The rows are grouped in 4 different ways at once. Each group adds its own fixed numbers to the row, and there is some noise. The rows also spread widely along 11 directions, which tell nothing about the answers.
(in the rows, 100 means zero)
Known rows, each followed by its group in each grouping:
[93, 93, 62, 117, 97, 94, 111, 71, 102, 83, 84, 122, 98, 102, 96, 93, 95, 110, 101, 109, 87, 93, 119, 63, 109, 87, 106]
K519 K529 (0) L
[118, 60, 85, 71, 101, 83, 47, 105, 65, 69, 116, 113, 106, 97, 66, 83, 101, 109, 102, 109, 122, 78, 129, 88, 112, 69, 87]
K519 K969 (2) L
[89, 105, 67, 118, 59, 97, 159, 62, 139, 103, 101, 131, 99, 106, 102, 75, 79, 87, 108, 105, 81, 86, 97, 97, 98, 74, 103]
K854 K84 (3) E
[123, 104, 98, 107, 107, 89, 112, 125, 87, 91, 129, 79, 102, 86, 91, 116, 91, 46, 101, 97, 76, 104, 75, 91, 95, 101, 87]
K282 K529 (2) S
[100, 99, 94, 106, 69, 99, 111, 107, 111, 96, 140, 140, 115, 92, 75, 80, 102, 87, 115, 97, 78, 81, 91, 141, 76, 89, 125]
K854 K84 (3) E
[80, 117, 100, 96, 94, 107, 113, 88, 121, 103, 103, 146, 125, 92, 84, 107, 115, 108, 100, 122, 109, 88, 87, 107, 70, 88, 120]
K399 K969 (1) S
[76, 95, 101, 110, 99, 98, 82, 64, 73, 105, 75, 119, 105, 104, 99, 114, 87, 125, 86, 105, 83, 86, 95, 108, 90, 117, 112]
K831 K84 (0) S
[99, 85, 119, 91, 115, 92, 82, 93, 75, 95, 107, 99, 116, 103, 73, 113, 96, 106, 85, 95, 93, 85, 82, 119, 75, 93, 103]
K282 K969 (1) S
[117, 79, 102, 105, 108, 111, 67, 107, 69, 78, 129, 119, 114, 99, 80, 95, 93, 102, 115, 103, 83, 124, 108, 88, 109, 113, 111]
K399 K529 (2) S
[86, 111, 90, 74, 115, 103, 104, 82, 80, 55, 94, 101, 87, 102, 75, 94, 99, 104, 92, 91, 85, 132, 85, 71, 93, 93, 97]
K831 K84 (0) S
[96, 125, 138, 93, 133, 133, 81, 83, 97, 107, 74, 111, 101, 108, 98, 95, 112, 138, 93, 97, 108, 123, 87, 102, 105, 124, 99]
K831 K529 (3) L
[115, 100, 93, 94, 106, 104, 103, 105, 83, 61, 115, 111, 96, 102, 72, 84, 109, 96, 101, 85, 69, 114, 87, 95, 93, 86, 115]
K282 K529 (2) S
[112, 77, 96, 108, 107, 98, 106, 70, 99, 101, 93, 103, 107, 120, 100, 91, 83, 108, 96, 102, 109, 92, 106, 85, 110, 84, 92]
K399 K969 (2) L
[106, 97, 94, 109, 88, 94, 117, 77, 120, 93, 98, 121, 98, 97, 87, 85, 91, 103, 118, 126, 94, 96, 90, 84, 115, 93, 93]
K519 K529 (2) S
[106, 115, 135, 88, 104, 117, 85, 102, 89, 125, 104, 95, 107, 86, 96, 104, 86, 84, 105, 112, 104, 109, 71, 124, 114, 125, 64]
K282 K529 (3) E
[98, 97, 100, 82, 96, 135, 69, 110, 75, 106, 113, 110, 131, 89, 101, 103, 99, 80, 88, 90, 105, 118, 128, 93, 100, 102, 82]
K282 K84 (1) L
[104, 87, 111, 111, 93, 100, 75, 102, 76, 117, 128, 110, 130, 89, 87, 123, 78, 85, 101, 110, 81, 96, 98, 121, 84, 127, 101]
K854 K529 (2) E
[96, 109, 114, 118, 104, 104, 118, 85, 125, 133, 93, 97, 122, 93, 112, 117, 95, 88, 93, 112, 111, 81, 94, 99, 92, 105, 85]
K519 K529 (3) L
[128, 96, 121, 89, 99, 128, 74, 112, 91, 107, 107, 113, 101, 104, 103, 74, 107, 101, 104, 97, 110, 97, 103, 110, 123, 91, 86]
K282 K969 (2) S
[97, 103, 104, 105, 124, 83, 91, 75, 73, 77, 101, 109, 77, 97, 54, 100, 77, 121, 120, 127, 68, 124, 51, 104, 109, 124, 104]
K282 K969 (3) S
[94, 127, 118, 90, 108, 113, 102, 75, 67, 87, 73, 102, 73, 97, 93, 92, 91, 111, 85, 83, 65, 119, 63, 114, 109, 112, 86]
K282 K529 (3) S
[95, 89, 80, 123, 105, 92, 92, 95, 95, 91, 114, 127, 122, 98, 88, 114, 101, 102, 106, 119, 88, 96, 111, 76, 87, 106, 136]
K831 K84 (2) S
[110, 106, 102, 95, 100, 136, 105, 96, 100, 87, 116, 101, 110, 99, 93, 89, 84, 84, 107, 93, 84, 150, 104, 68, 111, 107, 86]
K854 K529 (2) S
[85, 82, 78, 87, 89, 84, 77, 86, 55, 74, 105, 112, 107, 87, 80, 110, 93, 95, 82, 93, 83, 90, 110, 89, 85, 83, 100]
K519 K529 (3) S
[96, 103, 76, 101, 107, 87, 89, 101, 65, 66, 129, 110, 93, 81, 57, 106, 79, 83, 111, 106, 63, 129, 84, 91, 92, 120, 101]
K854 K529 (3) L
[81, 131, 128, 49, 90, 141, 92, 97, 97, 103, 98, 112, 128, 76, 88, 103, 108, 87, 89, 104, 112, 129, 88, 105, 85, 100, 70]
K519 K529 (2) S
[75, 82, 78, 72, 104, 118, 58, 70, 61, 62, 85, 130, 122, 102, 77, 104, 95, 131, 84, 106, 105, 124, 141, 57, 92, 87, 107]
K854 K84 (2) S
[107, 122, 106, 97, 102, 117, 62, 119, 76, 109, 90, 136, 98, 83, 116, 98, 131, 106, 87, 94, 106, 76, 112, 116, 104, 108, 108]
K831 K529 (2) L
[75, 127, 125, 62, 106, 111, 72, 91, 75, 102, 90, 112, 113, 70, 77, 116, 99, 104, 92, 122, 103, 114, 77, 122, 92, 126, 73]
K519 K84 (2) L
[113, 146, 121, 102, 129, 84, 102, 129, 109, 85, 113, 110, 79, 65, 76, 112, 122, 90, 117, 131, 87, 102, 47, 110, 99, 124, 96]
K519 K529 (2) S
[92, 140, 119, 65, 88, 134, 111, 94, 127, 101, 90, 129, 107, 81, 94, 82, 119, 98, 105, 118, 117, 114, 82, 100, 103, 93, 76]
K519 K529 (2) S

New rows. What belongs after each?
[85, 119, 102, 93, 83, 154, 106, 72, 102, 130, 80, 115, 126, 99, 122, 101, 84, 92, 89, 99, 97, 132, 113, 86, 109, 116, 80]
K282 K529 (0) E
[77, 83, 102, 102, 82, 89, 88, 75, 81, 108, 115, 124, 129, 91, 66, 115, 72, 98, 101, 112, 82, 82, 92, 138, 68, 110, 101]
K854 K84 (1) L
[83, 117, 100, 86, 85, 108, 81, 96, 65, 103, 99, 131, 104, 73, 105, 109, 100, 86, 87, 102, 91, 95, 95, 117, 96, 106, 86]
K399 K84 (1) S
[103, 96, 119, 88, 88, 89, 105, 91, 81, 105, 109, 92, 101, 93, 96, 104, 82, 70, 92, 92, 98, 82, 72, 122, 93, 90, 68]
K399 K529 (3) S
[106, 100, 93, 87, 83, 114, 108, 110, 109, 99, 120, 115, 128, 89, 103, 101, 109, 63, 96, 102, 116, 90, 109, 87, 86, 74, 92]
K399 K529 (2) S
[107, 76, 106, 116, 95, 77, 110, 94, 82, 87, 127, 94, 100, 111, 82, 95, 86, 86, 97, 76, 67, 81, 78, 123, 81, 90, 116]
K831 K84 (3) S
[98, 108, 74, 118, 86, 89, 139, 65, 111, 98, 79, 103, 83, 96, 117, 96, 80, 86, 94, 110, 83, 92, 96, 68, 121, 87, 81]
K519 K84 (2) S
[81, 114, 75, 120, 58, 102, 160, 80, 132, 118, 119, 127, 128, 87, 105, 109, 82, 51, 107, 117, 78, 96, 81, 103, 74, 94, 109]
K399 K84 (2) S
[115, 108, 116, 89, 84, 117, 98, 111, 87, 126, 124, 89, 113, 85, 113, 105, 76, 50, 99, 91, 100, 113, 95, 105, 115, 113, 55]
K831 K529 (1) E
[104, 107, 126, 70, 118, 121, 77, 111, 81, 89, 98, 100, 110, 94, 105, 103, 118, 98, 81, 89, 119, 104, 102, 96, 95, 89, 81]
K399 K84 (2) S
[95, 106, 80, 111, 85, 82, 109, 97, 91, 88, 92, 141, 102, 92, 91, 105, 125, 100, 85, 97, 77, 46, 93, 124, 67, 73, 138]
K282 K529 (2) S
[118, 62, 91, 98, 99, 107, 59, 98, 56, 79, 98, 112, 112, 115, 99, 90, 105, 112, 79, 75, 93, 80, 138, 89, 103, 72, 114]
K282 K529 (2) S
[99, 107, 115, 108, 109, 89, 126, 81, 108, 99, 92, 104, 96, 101, 98, 105, 97, 98, 96, 107, 91, 86, 69, 110, 91, 97, 95]
K399 K84 (2) S
[105, 104, 105, 113, 102, 110, 69, 111, 43, 112, 109, 108, 107, 88, 108, 122, 93, 87, 77, 83, 61, 101, 94, 121, 91, 125, 115]
K282 K969 (2) S
[116, 105, 106, 93, 116, 101, 82, 110, 78, 69, 102, 98, 82, 90, 89, 91, 111, 104, 98, 89, 85, 108, 93, 85, 112, 98, 89]
K519 K529 (0) S
[92, 122, 61, 109, 57, 116, 160, 90, 129, 83, 124, 139, 104, 95, 93, 71, 100, 66, 113, 95, 62, 121, 89, 89, 90, 81, 125]
K831 K84 (2) S
[123, 128, 113, 121, 147, 110, 88, 123, 109, 89, 108, 105, 84, 88, 80, 101, 111, 106, 131, 129, 89, 128, 71, 86, 121, 140, 101]
K282 K529 (0) L
[94, 114, 111, 106, 70, 118, 123, 98, 127, 129, 112, 125, 135, 86, 109, 106, 106, 75, 96, 105, 98, 79, 92, 122, 76, 94, 102]
K519 K529 (2) S
[121, 95, 82, 78, 92, 108, 83, 131, 84, 74, 130, 116, 111, 84, 81, 87, 115, 65, 106, 99, 103, 101, 111, 83, 100, 75, 95]
K282 K529 (2) S
[83, 120, 91, 88, 77, 99, 101, 105, 84, 105, 106, 120, 119, 67, 103, 123, 109, 66, 78, 100, 88, 81, 94, 110, 72, 94, 97]
K519 K529 (2) S
[117, 97, 77, 101, 96, 69, 117, 84, 88, 80, 92, 101, 70, 95, 82, 87, 80, 78, 109, 111, 84, 79, 79, 96, 123, 83, 71]
K282 K529 (2) L
[88, 100, 116, 65, 106, 126, 112, 84, 118, 107, 95, 87, 141, 101, 102, 116, 93, 76, 86, 114, 142, 119, 106, 63, 86, 83, 63]
K399 K84 (2) S
[100, 83, 102, 74, 89, 108, 96, 94, 87, 90, 125, 106, 126, 100, 81, 95, 90, 81, 97, 92, 107, 107, 104, 100, 85, 81, 88]
K399 K529 (3) E
[108, 125, 120, 90, 122, 119, 96, 101, 90, 64, 104, 114, 85, 92, 73, 84, 115, 124, 106, 95, 67, 142, 72, 97, 105, 116, 109]
K519 K529 (2) S
[91, 99, 161, 52, 91, 161, 81, 76, 110, 143, 85, 97, 151, 106, 95, 94, 85, 96, 92, 100, 143, 114, 101, 127, 100, 101, 41]
K282 K529 (1) L
[98, 80, 96, 89, 75, 83, 116, 57, 115, 102, 96, 111, 112, 100, 78, 91, 70, 97, 115, 133, 109, 85, 92, 95, 111, 82, 69]
K519 K529 (2) E
[101, 104, 92, 113, 89, 76, 133, 82, 117, 113, 90, 107, 97, 101, 107, 103, 97, 82, 91, 104, 100, 52, 86, 113, 90, 82, 97]
K831 K84 (2) L
[123, 83, 71, 109, 100, 74, 123, 109, 101, 64, 142, 96, 96, 97, 65, 89, 83, 65, 124, 113, 70, 113, 85, 80, 105, 89, 100]
K282 K84 (2) E
[97, 131, 83, 106, 108, 73, 65, 129, 59, 94, 102, 127, 84, 53, 99, 136, 114, 78, 86, 114, 92, 65, 94, 106, 91, 112, 96]
K854 K529 (1) S
[123, 84, 104, 136, 112, 68, 118, 87, 93, 88, 111, 90, 79, 109, 82, 97, 81, 94, 111, 97, 62, 79, 65, 109, 104, 100, 105]
K282 K529 (3) S
[98, 124, 118, 75, 97, 122, 94, 99, 84, 86, 120, 117, 104, 86, 67, 92, 89, 88, 117, 109, 77, 148, 64, 108, 100, 126, 90]
K831 K529 (2) S
[100, 75, 105, 107, 97, 101, 73, 69, 62, 103, 91, 95, 100, 101, 100, 102, 67, 108, 96, 97, 85, 109, 108, 88, 124, 113, 77]
K519 K529 (3) S
[108, 96, 115, 94, 95, 92, 114, 90, 127, 120, 111, 93, 122, 91, 91, 109, 83, 77, 112, 133, 120, 87, 87, 95, 104, 99, 64]
K519 K529 (2) E
[132, 153, 118, 114, 134, 104, 86, 146, 99, 107, 111, 108, 71, 69, 113, 108, 126, 85, 113, 119, 98, 111, 71, 96, 129, 140, 90]
K831 K529 (2) E
[111, 89, 99, 115, 83, 93, 92, 104, 74, 120, 112, 101, 114, 93, 111, 114, 86, 68, 78, 76, 82, 62, 107, 130, 84, 98, 93]
K854 K529 (2) L
[78, 83, 118, 85, 88, 123, 74, 68, 81, 114, 86, 125, 140, 109, 80, 101, 96, 123, 84, 93, 101, 84, 106, 134, 71, 95, 109]
K282 K529 (3) L
[107, 80, 68, 119, 62, 87, 132, 96, 117, 95, 138, 120, 121, 94, 77, 90, 79, 55, 125, 120, 79, 88, 93, 98, 93, 82, 108]
K282 K84 (2) S
[95, 102, 131, 73, 117, 101, 107, 107, 114, 81, 130, 100, 128, 99, 48, 104, 108, 97, 101, 102, 100, 102, 68, 131, 53, 93, 104]
K854 K84 (2) L
[116, 96, 117, 107, 99, 120, 85, 117, 103, 107, 125, 115, 119, 95, 87, 91, 107, 89, 116, 106, 100, 102, 95, 109, 101, 105, 105]
K282 K529 (3) S
[112, 118, 99, 113, 112, 80, 126, 84, 105, 54, 94, 123, 52, 101, 75, 67, 112, 130, 113, 101, 56, 100, 61, 108, 113, 93, 117]
K519 K84 (2) S
[106, 75, 103, 119, 93, 90, 67, 78, 76, 117, 82, 125, 109, 104, 102, 106, 91, 117, 97, 116, 98, 56, 109, 115, 107, 100, 106]
K282 K529 (2) S
[90, 87, 66, 127, 93, 80, 126, 60, 100, 101, 82, 109, 107, 106, 97, 110, 77, 92, 92, 115, 82, 76, 101, 85, 95, 90, 105]
K282 K84 (2) L
[117, 88, 106, 140, 125, 113, 96, 66, 127, 97, 72, 128, 91, 136, 107, 74, 110, 161, 115, 112, 109, 94, 115, 65, 131, 96, 126]
K831 K529 (3) S
[114, 91, 71, 115, 109, 86, 82, 122, 77, 72, 115, 115, 101, 85, 104, 111, 121, 91, 83, 88, 90, 82, 132, 63, 97, 78, 116]
K519 K529 (1) S
[98, 128, 84, 105, 96, 104, 94, 122, 90, 102, 101, 136, 110, 75, 103, 112, 132, 82, 84, 99, 90, 68, 101, 116, 77, 94, 122]
K282 K529 (2) L
[97, 98, 81, 118, 83, 75, 129, 82, 104, 97, 102, 127, 100, 97, 93, 99, 95, 86, 97, 106, 81, 59, 83, 124, 82, 85, 111]
K399 K84 (2) L
